Every row belongs to one group in each of 4 separate groupings. Each group adds its own fixed numbers to the row, and there is some noise. The rows also spread widely along 14 directions, which tell nothing about the answers.
Known rows, each followed by its group in each grouping:
-.21  .02 -.05 -.05  .04  .04 -.02 -.12 -.10 -.03  .06 -.04  .09 -.14 -.07  .15 -.18 -.10  .08  .03  .13 -.03 -.08  .08 -.01 -.23  .17 -.06  .05 -.16  .14 -.03 -.01 | N D E K
-.02 -.06 -.04  .01  .08  .05 -.02  .02  .12  .06 -.07 -.02 -.05  .02 -.17 -.11  .02 -.10 -.07 -.11 -.02  .14 -.04  .15 -.05  .07 -.04  .12 -.09 -.02  .01  .06 -.02 | Q D G K
-.07  .11 -.25 -.05 -.11  .17  .04 -.07 -.11 -.03  .01 -.06 -.15 -.07  .05  .06  .00  .02  .09  .03 -.01 -.15  .05 -.33 -.08 -.01  .14  .06 -.08  .06 -.10  .00  .20 | T H V R
-.24  .19  .01  .03  .15 -.05  .02  .22  .03  .08  .08  .12  .00 -.01 -.02 -.02  .04 -.01 -.01  .09 -.08  .01  .13  .15 -.03  .03 -.09 -.34  .27  .19 -.03 -.09 -.01 | N L C R
 .09  .09  .04  .28  .17 -.06 -.14 -.02  .05 -.11  .16  .08  .03 -.05 -.16  .19  .04  .02 -.14  .04 -.20  .09 -.13  .07  .03  .12 -.20 -.12  .32  .09  .07  .02 -.08 | Q H Z B
 .12 -.02  .18 -.07 -.01 -.07  .09 -.17 -.01  .14 -.05 -.01  .09  .03 -.09 -.10  .07 -.10 -.08 -.12  .05  .05 -.25 -.09  .01 -.05  .07  .32 -.13 -.20  .24  .28 -.10 | T S W P
 .05 -.07 -.23 -.02  .16  .31  .02  .05 -.18  .04 -.01  .25  .07 -.03 -.01 -.03  .16  .08  .13  .24  .01 -.27 -.11 -.14 -.15  .12 -.02 -.09  .00  .17  .13  .04  .03 | Q L V P
-.05  .24  .01 -.12 -.07  .01 -.07 -.25 -.04 -.05  .15 -.06  .02 -.20 -.09  .13 -.12 -.04 -.02 -.12  .03  .00 -.13 -.18 -.04 -.01  .02  .04  .20 -.03  .12 -.06  .10 | N S W B
 .14  .10 -.10  .11 -.10  .04 -.10 -.26 -.09 -.21  .21 -.02 -.07 -.03 -.25  .21 -.15 -.22 -.17  .00 -.04 -.08 -.37 -.14  .05  .05  .05  .19  .05 -.07  .23 -.01  .06 | Q J G B
-.15  .06  .15  .25  .00 -.16  .03 -.09  .11 -.06 -.06 -.18 -.01 -.14 -.04  .07 -.20 -.06 -.05 -.19 -.07  .12 -.01  .09  .26  .07 -.08 -.05  .34 -.21 -.16 -.01 -.10 | N J C R
 .20  .17  .00  .05 -.09 -.12  .14 -.50 -.08 -.10  .38 -.13 -.17 -.01 -.10  .29 -.04 -.10 -.14 -.11 -.12  .09 -.28 -.44  .00  .00  .19  .34 -.13 -.02  .20 -.01  .18 | T H E P
-.06 -.05  .03  .16 -.15 -.07  .02  .09 -.14  .00  .03 -.12  .06 -.15  .01  .07 -.02  .10  .04 -.05 -.05 -.03 -.01 -.11  .05 -.08  .09  .01  .13 -.18 -.14  .19 -.07 | Q S Z K
 .07  .20 -.04  .05  .01 -.01  .11 -.34  .07 -.07 -.05 -.14 -.10 -.12  .04  .09 -.08  .08  .00 -.10 -.08  .03  .00 -.34  .03  .19  .09  .19  .15  .01 -.08 -.08  .20 | T H C P
-.32  .18 -.13 -.12 -.18  .16 -.03 -.21 -.05  .05 -.01 -.07 -.17 -.18 -.37  .07 -.17 -.13  .11  .06  .07 -.10 -.20 -.04 -.01  .02  .17  .14  .00 -.11  .02 -.17  .10 | Q S E P
-.04  .16  .00 -.09 -.23 -.12  .03 -.27  .07 -.04 -.09 -.23 -.07 -.30  .01  .03  .01  .22  .02 -.17  .05  .02  .04 -.32 -.13 -.03  .13  .10  .16 -.09 -.08 -.13  .11 | T L W P
-.14  .05 -.06  .11 -.24 -.20  .16  .25  .04 -.22  .10 -.22 -.09  .07  .17 -.10 -.38 -.24 -.24 -.14  .06  .01  .17  .06  .07 -.10  .28 -.05  .07 -.12 -.24  .00  .09 | N H Z B
 .07  .10  .08 -.11  .00  .10 -.09  .04 -.22  .11  .22  .03  .21 -.12  .02  .11 -.02 -.04  .09 -.24  .05  .01 -.18 -.29 -.14 -.03 -.15  .14  .07 -.08  .11  .32 -.01 | N S E P
 .05  .09 -.04  .26  .10 -.06  .07 -.04  .05  .10  .01 -.04  .20  .08  .34  .02 -.16 -.11 -.05 -.19  .03 -.14 -.10 -.10  .23  .05 -.25 -.20  .24 -.02  .16  .18 -.11 | T S W R
-.22  .15 -.18 -.05  .10  .20 -.14  .13  .13  .19 -.12 -.01 -.05  .03 -.09 -.06 -.03 -.23  .09 -.15  .05  .01  .00  .11 -.07 -.02 -.21 -.02 -.13  .02  .01  .10  .00 | Q H C R
-.09  .16  .07  .03  .03  .03  .08  .08 -.20  .06  .02  .03 -.07 -.08 -.05  .14  .21  .22  .13  .29 -.21 -.03  .12 -.16 -.07 -.10  .26 -.03  .09  .06 -.15  .19  .09 | T H G B
-.09  .03  .11  .01  .04 -.05  .36  .28 -.16  .11  .35  .11 -.16  .24 -.02 -.11  .03 -.18 -.11  .15 -.19  .07  .05  .04  .03  .06  .22 -.02 -.12  .15 -.11  .19  .12 | N S E B
-.06  .11  .19 -.18  .10  .00 -.06 -.29  .13  .12 -.13 -.06 -.02 -.13 -.26  .03  .14 -.01  .08 -.12  .00  .22 -.11  .03 -.13 -.15  .06  .23 -.19 -.18  .14  .14 -.02 | N L W B
 .04  .27  .00  .21 -.10 -.23 -.14 -.09  .06 -.02 -.11 -.18  .07  .05  .12  .22 -.14 -.13 -.06  .00 -.01 -.04 -.03 -.07  .08 -.36  .16 -.02 -.06 -.10  .17  .30 -.02 | T S V B
 .05  .18 -.03 -.22 -.12  .04 -.07  .03 -.10  .11  .16  .03 -.13 -.04 -.25 -.05  .19 -.03 -.04 -.05 -.12  .10 -.06 -.20 -.23  .04  .04  .25 -.15  .15  .03  .14  .18 | T S C K
-.03  .00  .06  .13  .11  .05  .02  .02  .05  .19 -.04 -.18  .11 -.09  .13  .05 -.02  .01  .09 -.29 -.05  .15  .01 -.01  .07 -.03 -.26 -.03  .04 -.16 -.09  .28 -.08 | T S C B
 .19  .17 -.04 -.13 -.13  .07  .04  .02 -.13  .02  .15  .06 -.07  .01 -.09 -.11  .09 -.03 -.12 -.11 -.07 -.09 -.16 -.38 -.13  .25  .00  .33  .04  .12  .03  .12  .17 | T H C P
 .17  .14 -.14  .04 -.24 -.11 -.17 -.20  .24 -.03 -.11 -.04 -.28 -.06 -.40 -.08  .32  .04 -.23  .03 -.12  .00 -.25 -.05 -.14 -.01  .05  .19 -.12  .08  .20 -.08 -.02 | T H C B
-.01  .13 -.07 -.10 -.02 -.13  .07  .04 -.03 -.10  .30 -.02  .03  .14  .06  .03 -.20 -.34 -.25 -.05  .07  .08 -.01  .04 -.09 -.18  .18  .00 -.04  .05  .23 -.03  .11 | T H G K
-.11  .04  .06  .02  .14  .03  .06  .02  .07  .15  .21 -.02 -.09  .19 -.16 -.02 -.13 -.41 -.12 -.23 -.04  .19 -.15  .16  .06  .03 -.20  .11 -.20 -.06  .08  .15  .00 | T L E R
-.16 -.05 -.17 -.12  .01  .03 -.10  .20  .12  .10 -.01 -.09  .06  .00  .02 -.08 -.08 -.20  .02 -.15  .15  .16  .11  .20 -.24 -.28 -.04 -.10 -.24 -.05  .05  .10 -.03 | Q S E K
-.22  .06  .08  .08  .02  .00  .10 -.06  .09  .11 -.17 -.28  .06 -.14  .19  .05 -.21  .01  .13 -.33  .03  .14  .13 -.05  .15 -.02 -.13 -.01  .15 -.30 -.25  .13 -.02 | T J Z R
 .23 -.07 -.16  .14 -.11 -.07 -.03 -.25  .20 -.13 -.08 -.14 -.20 -.13 -.16 -.08  .15  .13 -.15 -.14 -.14  .12 -.06 -.17 -.09  .18 -.03  .15 -.01  .07 -.05 -.11  .08 | T S C K
 .35 -.27  .06  .05  .08  .01 -.17  .03 -.08 -.26 -.01  .11  .18 -.16 -.11 -.04  .16  .10 -.12 -.01  .00  .05 -.14 -.11 -.22  .05 -.03  .23  .15 -.12  .09  .19 -.15 | Q H V P
-.05 -.06  .06 -.05  .20  .15 -.06  .08 -.08  .02 -.03 -.01 -.06 -.01 -.21  .06  .02 -.08  .09 -.04 -.12  .27  .13  .04 -.16 -.01  .02  .24 -.18 -.04 -.23  .25  .12 | T H W K
 .04  .03 -.24 -.18 -.07  .11 -.11  .08  .16  .20  .05 -.05 -.09 -.09 -.02 -.06  .36  .12  .01 -.12 -.02  .18  .09 -.07 -.42 -.18 -.15 -.13 -.29  .21  .07  .04  .03 | T S G B
 .00 -.04 -.05 -.05 -.19  .01  .17  .07 -.03  .11  .02 -.04 -.07 -.07  .01 -.20  .14  .11 -.07 -.10  .02 -.10 -.05 -.17 -.08  .09  .01  .05  .02  .01 -.08  .02  .01 | T L W P

New rows, each followed by its group in each grouping:
-.27  .33 -.02 -.02  .13  .03  .05 -.20 -.01 -.02  .01 -.03 -.07 -.06 -.05  .20 -.16 -.07  .09  .15 -.06  .02  .09 -.06  .04 -.04  .18 -.07  .18  .03  .02 -.13  .17 | T H G R
-.21  .33 -.07 -.10  .01  .08 -.13 -.06 -.08  .03 -.01  .00  .03 -.05 -.09  .20 -.23 -.15  .13  .06  .05 -.04  .00 -.10 -.08 -.10  .13  .05  .01  .00  .07  .08  .14 | Q S Z P
 .08 -.01  .11  .17  .24  .02 -.14 -.15  .12  .07 -.24 -.06  .09 -.13 -.12  .11  .17  .11  .08 -.03 -.11  .14 -.08  .06  .02 -.06 -.14  .09  .05 -.17  .05  .25 -.15 | T H C B
 .10 -.04 -.25  .34 -.02 -.09 -.09  .25  .03 -.15  .05 -.09  .08  .05  .23  .03 -.19 -.13 -.16 -.13  .00 -.09  .06  .01  .03 -.03 -.10 -.21  .14  .07 -.04  .10 -.04 | Q H C K
 .08  .13 -.21 -.10  .16  .07 -.07  .00  .23  .08  .02  .08 -.02 -.06  .06 -.09  .20  .11 -.05 -.09 -.03  .08  .08 -.02 -.25  .10 -.25 -.23  .08  .33  .13 -.13  .06 | N D C B
 .08  .15  .09  .07 -.04 -.21 -.13 -.10  .16 -.11 -.09 -.15  .16 -.17  .09  .08 -.02  .05 -.09 -.16  .05  .11  .01 -.03 -.09 -.21  .04 -.05  .23 -.15  .12  .07 -.11 | N H G B
-.24  .27  .03 -.06  .17 -.02 -.03  .12  .07  .16  .00  .06  .12 -.12  .01  .00  .03  .04  .07  .11 -.03  .03  .10  .15 -.05 -.02 -.11 -.32  .35  .12  .09 -.04 -.03 | Q S C B
-.08 -.16 -.03 -.03  .23  .16  .00 -.30 -.01  .02  .25 -.02 -.10 -.06 -.34  .18 -.10 -.22 -.04 -.12 -.04  .29 -.19  .19  .00  .01 -.11  .14 -.17 -.08  .10 -.10  .04 | T D W K
 .02  .20  .08  .23  .02 -.17 -.08 -.28  .34  .11 -.45 -.28 -.09 -.06 -.04  .01  .00  .07  .04 -.27 -.11  .17  .06 -.06  .09  .00 -.07  .18 -.07 -.12 -.12  .18  .01 | T L W K
 .13 -.01  .15  .10 -.03 -.14  .21 -.19 -.07  .01  .13 -.03 -.08  .00 -.09  .06  .16  .06 -.09  .10 -.18  .03 -.19 -.15  .08 -.01  .18  .16 -.01 -.09  .09  .14  .00 | T J E B
 .00 -.24 -.36  .11 -.06  .14  .16 -.01 -.08 -.10  .15 -.06 -.21  .07  .04  .05 -.02 -.10 -.05  .12  .01 -.10  .00 -.03 -.09 -.15  .19 -.12 -.37  .04 -.04 -.02  .10 | T L W B
 .14  .19  .07  .23  .01 -.30 -.12 -.19  .16 -.15 -.23 -.04  .09 -.08 -.02  .07  .04  .08 -.11  .07 -.07 -.03 -.05 -.05  .05 -.10  .17  .01  .24 -.04  .18  .05 -.08 | N H C K
 .15 -.07 -.02 -.01  .09  .01  .22 -.23 -.07 -.04  .18 -.16  .10 -.02  .22  .05 -.13 -.11 -.05 -.25  .05  .08 -.08 -.23  .05  .01  .04  .17 -.02 -.16  .11  .06  .08 | T H C K
 .09  .00 -.07 -.08  .17  .10 -.18 -.11  .10 -.01 -.28  .05  .17 -.04  .00 -.05  .03 -.04  .05  .08  .12 -.02 -.06  .06 -.17 -.17 -.01  .02 -.07 -.08  .27  .18 -.06 | T S W B
 .11 -.04 -.14  .10 -.14  .00  .00 -.08 -.04 -.09  .06 -.12 -.04  .01 -.01  .08 -.09 -.18 -.10 -.06  .03 -.09 -.20 -.09  .03 -.13  .10  .12 -.15 -.15  .13  .14 -.02 | Q J C B
-.13  .03 -.03  .12  .10 -.09  .07  .12 -.02 -.10  .26 -.09 -.12  .08  .03  .13 -.24 -.25 -.10 -.04 -.12  .23  .20  .09  .02 -.05  .05 -.10  .00  .05 -.17  .05  .13 | T S C R
 .04  .08 -.26  .10  .05  .04 -.13 -.04  .15 -.11  .00 -.18  .04 -.01  .16  .08 -.27 -.19 -.09 -.30  .09  .10  .09 -.02 -.11 -.04 -.17 -.09 -.04  .05  .02 -.03  .12 | T L G K
-.25 -.06 -.17 -.03  .17  .20 -.09 -.02  .03  .11  .08  .06 -.02 -.12 -.21  .10 -.01 -.08  .05  .03  .06  .07 -.05  .26 -.14 -.10 -.18 -.26 -.02  .06  .09 -.19 -.04 | T L W P
-.20  .06 -.15  .29  .05 -.09  .10 -.11  .14  .00 -.01 -.22 -.14  .05  .09  .18 -.25 -.17 -.01 -.10 -.07  .12  .13  .10  .17 -.11  .09 -.14 -.09 -.02 -.16 -.03  .06 | Q H W K
 .04  .00 -.06 -.02 -.25 -.06 -.06  .16  .14 -.01 -.08 -.16 -.08 -.05 -.07 -.23 -.01 -.09 -.15 -.27  .03  .07 -.01  .00 -.10 -.01 -.02  .12 -.08 -.08 -.12  .13 -.02 | N S C B
 .13 -.09 -.06  .28 -.03  .10  .00 -.18 -.15 -.21  .18 -.18 -.03 -.05 -.02  .25 -.30 -.20 -.07 -.19 -.07 -.02 -.22 -.17  .21  .11 -.05  .19  .04 -.21 -.10  .15  .05 | Q J V B
 .02  .34  .11 -.14 -.09  .03  .11 -.22 -.13  .18  .36 -.11  .00 -.10 -.04  .10 -.02 -.07 -.03 -.29 -.07  .04 -.25 -.36  .06  .15 -.15  .19  .15 -.02  .13  .09  .14 | T S C B
 .07  .01  .06  .19  .14 -.12  .11 -.02  .08  .07  .09 -.17  .09  .00  .23  .08 -.06 -.03 -.01 -.32 -.08  .20  .06 -.11  .05  .02 -.15  .02  .04 -.06 -.09  .20 -.01 | Q H E K
 .07  .10 -.15  .03 -.08 -.11  .17 -.13  .26 -.03 -.09 -.10 -.25 -.04  .05 -.14  .16  .14 -.11  .00 -.13  .06  .11 -.13 -.08  .15  .08 -.05  .02  .18 -.08 -.19  .14 | Q J C B
 .06 -.07 -.18  .07 -.20 -.01  .05 -.11 -.11 -.14 -.08 -.17 -.05 -.11  .11  .04 -.11  .06  .00 -.05  .05 -.14  .01 -.27 -.01 -.09  .26  .15 -.04 -.12 -.11  .09  .11 | T D W K
-.35  .09 -.06  .23 -.06 -.01  .24 -.03  .16  .14  .08 -.21 -.24 -.04 -.06 -.06 -.15 -.09 -.06 -.20 -.12  .06  .01  .09  .29  .25 -.16 -.15  .23 -.03 -.30 -.22  .02 | T H E R
-.10  .11  .03  .01  .11  .09  .05 -.25  .06  .16 -.07 -.06  .04 -.08 -.12  .02  .02 -.05  .08 -.11  .00  .04 -.17 -.02  .11  .07 -.06  .12  .04 -.12  .11  .01 -.03 | Q H V K
 .00  .14  .10  .21  .00 -.12 -.16  .02  .02  .06  .10 -.10  .07 -.10 -.05  .22  .00  .01 -.08 -.16 -.13  .11 -.08  .03  .05 -.09 -.25 -.12  .21 -.04 -.01  .20 -.10 | T J W B
 .03  .12 -.14  .01 -.06  .04 -.10 -.08 -.06 -.09  .02 -.02 -.10 -.07 -.02  .12 -.02  .01  .01  .01 -.07 -.04  .02 -.27 -.10  .01  .02  .05  .02  .08 -.05  .08  .15 | T J W R
 .07  .13 -.04 -.05  .09 -.15 -.20 -.09  .19  .00 -.19 -.12  .23 -.13  .17  .08  .04  .01  .02 -.16  .14  .12  .07 -.03 -.21 -.33 -.01 -.04  .02 -.09  .27  .13 -.09 | Q H C K
-.05 -.05 -.14  .20  .05  .12 -.08  .10 -.23 -.19  .21  .08  .02  .11 -.10  .23 -.32 -.32 -.06  .16 -.01 -.12 -.13  .11  .07 -.13  .15 -.06 -.07 -.07  .07  .18  .03 | N S Z B
-.19  .19  .22  .23  .26 -.13  .09 -.11  .06  .02 -.13  .06 -.03  .06 -.23  .06 -.13 -.09 -.03  .22 -.19  .05 -.04  .23  .25  .13  .10  .00  .26 -.02  .00  .01  .02 | T L E K
-.19  .12 -.09 -.11 -.12 -.07  .16  .33  .06  .18 -.09  .00 -.06  .02  .08 -.27  .18  .08 -.05  .09 -.02 -.03  .23  .05 -.15 -.08  .17 -.16  .03  .16 -.12 -.01  .04 | T H G K
 .04  .01 -.22  .02  .06  .22 -.11 -.04  .09  .00 -.18 -.14  .05  .01  .11  .00 -.16 -.20  .07 -.24  .13 -.04 -.04 -.08 -.06 -.07 -.10  .13 -.23 -.14  .02  .23  .03 | Q H V B
-.11 -.06 -.13  .06 -.11  .10  .20  .17 -.27  .07  .34  .15 -.08 -.06 -.14 -.02  .23  .09 -.05  .24 -.12 -.21 -.15 -.08  .01  .09  .12 -.17  .18  .16  .01 -.13 -.02 | Q H G K
-.02  .09  .06 -.17  .06  .09 -.08  .10  .05 -.02 -.19  .00  .21 -.12  .01 -.19 -.05 -.05  .00 -.13  .15 -.01 -.02  .03 -.13  .02 -.03  .09  .20 -.15  .06  .12 -.04 | N H G B
 .10  .00 -.44  .05  .02  .22  .12 -.27 -.11 -.21  .07 -.03 -.20  .09  .02  .10 -.21 -.20 -.02  .13  .01 -.20 -.08 -.28 -.01  .08  .28  .15 -.25  .10  .08 -.10  .32 | T H C K
-.14  .18  .04 -.02 -.14 -.14 -.27 -.03  .09 -.12  .13 -.11 -.08 -.26 -.27  .18 -.04 -.02 -.06 -.17 -.05  .23  .01  .00 -.16 -.11 -.09 -.03  .21 -.03 -.08 -.09  .01 | N J E R
-.10  .20 -.09  .03 -.03  .13 -.07 -.15  .00  .19  .03  .06 -.07 -.04 -.30  .06  .06 -.09  .03  .00 -.07 -.12 -.31 -.05  .06  .12 -.14  .07  .03  .05  .17  .00  .01 | Q J E K
 .02  .21 -.08  .00  .06  .07 -.01 -.09  .12  .04  .15  .10 -.24  .03 -.28 -.02  .10 -.05 -.08  .02 -.22  .10 -.09 -.06 -.10  .26 -.10  .03 -.02  .28  .01 -.07  .18 | N S E B
-.01 -.11 -.13  .33 -.25  .10 -.05  .03 -.09  .01  .11 -.25 -.21 -.07 -.20  .07 -.16 -.16 -.04 -.36 -.14  .01 -.20 -.14  .20  .19 -.15  .24 -.09 -.17 -.32  .20  .02 | Q S C K
-.17  .05  .10  .18 -.01 -.04 -.15 -.11  .09  .12 -.17 -.20  .08 -.10 -.06  .12 -.17 -.15  .06 -.26  .04  .08 -.11  .09  .18 -.17 -.15  .06  .04 -.33 -.01  .27 -.17 | T S W R
 .22  .01 -.06  .34  .07 -.15  .02 -.41  .16 -.12 -.18 -.19 -.09 -.10  .15  .29  .03  .25  .07 -.08 -.15  .14  .08 -.30  .00 -.07  .15  .07 -.11 -.03 -.07  .13  .04 | N D Z P
